There are 3 ways to turn a row about zero (a turn may also mirror it). The second row of each pair is the first, turned, with some noise. The first 21 pairs use one turn. New pairs use 2 turns, one after the other, and a turn may come again.
Some pairs, each with its turns in order after it:
-15,4,18,-24,12,32
11,-3,-15,-43,3,-17
k_330

6,-25,-12,-32,-14,5
-15,-27,3,8,-10,30
k_935

-2,36,2,-44,17,70
-3,78,-1,5,-28,35
k_739

-23,4,-33,-41,54,-3
1,37,22,-13,55,34
k_739

6,-5,-1,-3,0,66
-7,16,0,-57,-13,14
k_330

-2,49,-6,-46,4,-10
18,-29,-29,-45,33,1
k_935

33,-3,-47,50,5,6
-21,37,43,17,-7,38
k_330

18,-19,-45,-24,-18,-2
14,-29,13,17,3,46
k_935

-10,0,-32,-40,4,-4
-7,-20,-1,-19,21,36
k_935

-2,-5,-70,-5,-27,26
25,-3,-58,-23,5,49
k_739

-5,18,14,-36,2,51
8,-21,-7,-64,0,-7
k_330

70,-2,5,17,6,-36
-7,-40,13,69,3,-4
k_739

12,-1,21,3,6,33
-15,-5,-3,23,3,-29
k_935

-8,-20,-2,22,50,-19
-16,-22,48,-12,23,15
k_739

13,0,-10,13,22,-15
15,20,13,18,15,9
k_330

1,-9,10,-22,39,-23
45,7,-12,12,22,-7
k_330

2,-26,17,20,6,18
3,-15,25,-9,-25,7
k_739

8,68,-7,-5,-2,1
-5,-36,50,-14,29,-15
k_330

-37,8,-15,-10,-26,-44
9,20,-20,-34,-10,47
k_935

1,-35,66,35,-43,13
-25,27,-27,43,-70,-28
k_935

-70,-27,-7,-3,9,-14
11,3,16,-63,31,-14
k_739

New pairs, each followed by its turns in order:
10,51,-36,1,22,2
-32,19,-11,-46,4,34
k_739 k_739

9,-26,10,-21,12,-27
-8,13,26,4,-1,33
k_330 k_330

-70,-6,42,38,70,10
-48,58,1,-23,58,-55
k_935 k_739

-22,-18,5,13,27,29
-9,31,-20,17,26,-6
k_330 k_739

-24,7,19,-4,21,-14
19,5,11,29,16,3
k_330 k_330

44,2,1,0,6,25
9,26,-12,37,-5,-7
k_739 k_935

33,-8,-7,-5,-9,-20
-8,-34,9,0,-11,14
k_739 k_739

-70,9,-15,-12,33,70
-35,43,38,-49,64,-13
k_935 k_935

-58,-42,-2,11,39,-15
-5,-25,-12,-39,17,-70
k_935 k_330

-21,5,-3,-4,10,-14
-12,-17,-14,-10,17,1
k_935 k_935

19,35,-61,-24,-6,-9
17,3,43,34,-20,53
k_935 k_739

-2,24,-25,13,44,9
-15,32,12,-40,-9,10
k_739 k_739

20,22,-8,-44,2,-25
-12,-18,33,28,-29,-11
k_330 k_935

-70,-8,-1,13,-70,-20
5,62,-16,-13,-40,65
k_330 k_935

11,70,-29,1,2,-44
23,27,14,76,9,36
k_935 k_739

6,-7,17,-46,-47,20
61,-12,-21,-16,0,17
k_330 k_739

9,-6,-16,17,32,70
17,41,-25,-20,-59,4
k_739 k_739

2,-53,22,-4,-27,18
12,-2,-14,27,34,42
k_330 k_935

-4,31,3,16,-6,-1
-2,3,-17,-26,21,0
k_739 k_739

-14,-1,55,-23,-36,-41
9,53,6,41,-41,6
k_330 k_330

-14,-20,-31,-2,-20,-38
41,28,2,8,-3,24
k_739 k_330

-10,-27,29,25,39,-2
35,4,15,-24,48,-7
k_330 k_935

-15,6,10,15,6,-34
-20,8,16,-33,-7,7
k_739 k_935

-7,-29,41,9,46,10
-27,23,-11,23,38,33
k_330 k_739

5,-8,0,6,29,46
-11,-7,-40,26,3,-19
k_739 k_935

17,-8,-14,-36,-22,4
36,-14,-10,1,-24,10
k_330 k_739

-8,-53,-28,2,-6,-8
45,11,-29,33,7,11
k_330 k_935

21,2,-26,42,-43,2
-8,0,22,37,-3,54
k_739 k_935

10,38,7,-8,-15,-14
-31,3,24,5,-23,-1
k_330 k_935

-14,5,14,-7,13,30
8,17,5,20,4,-26
k_935 k_330

32,-14,20,-15,-22,3
24,-40,-17,-9,-12,-5
k_935 k_739

55,-11,9,26,-12,5
0,-46,-8,24,-24,-27
k_935 k_739

1,6,6,-5,-38,9
-4,8,-15,0,-25,-12
k_330 k_330

-38,-10,-2,5,36,1
8,-28,22,23,24,4
k_330 k_330

-11,-7,1,-26,18,15
-32,6,13,-12,4,7
k_935 k_935

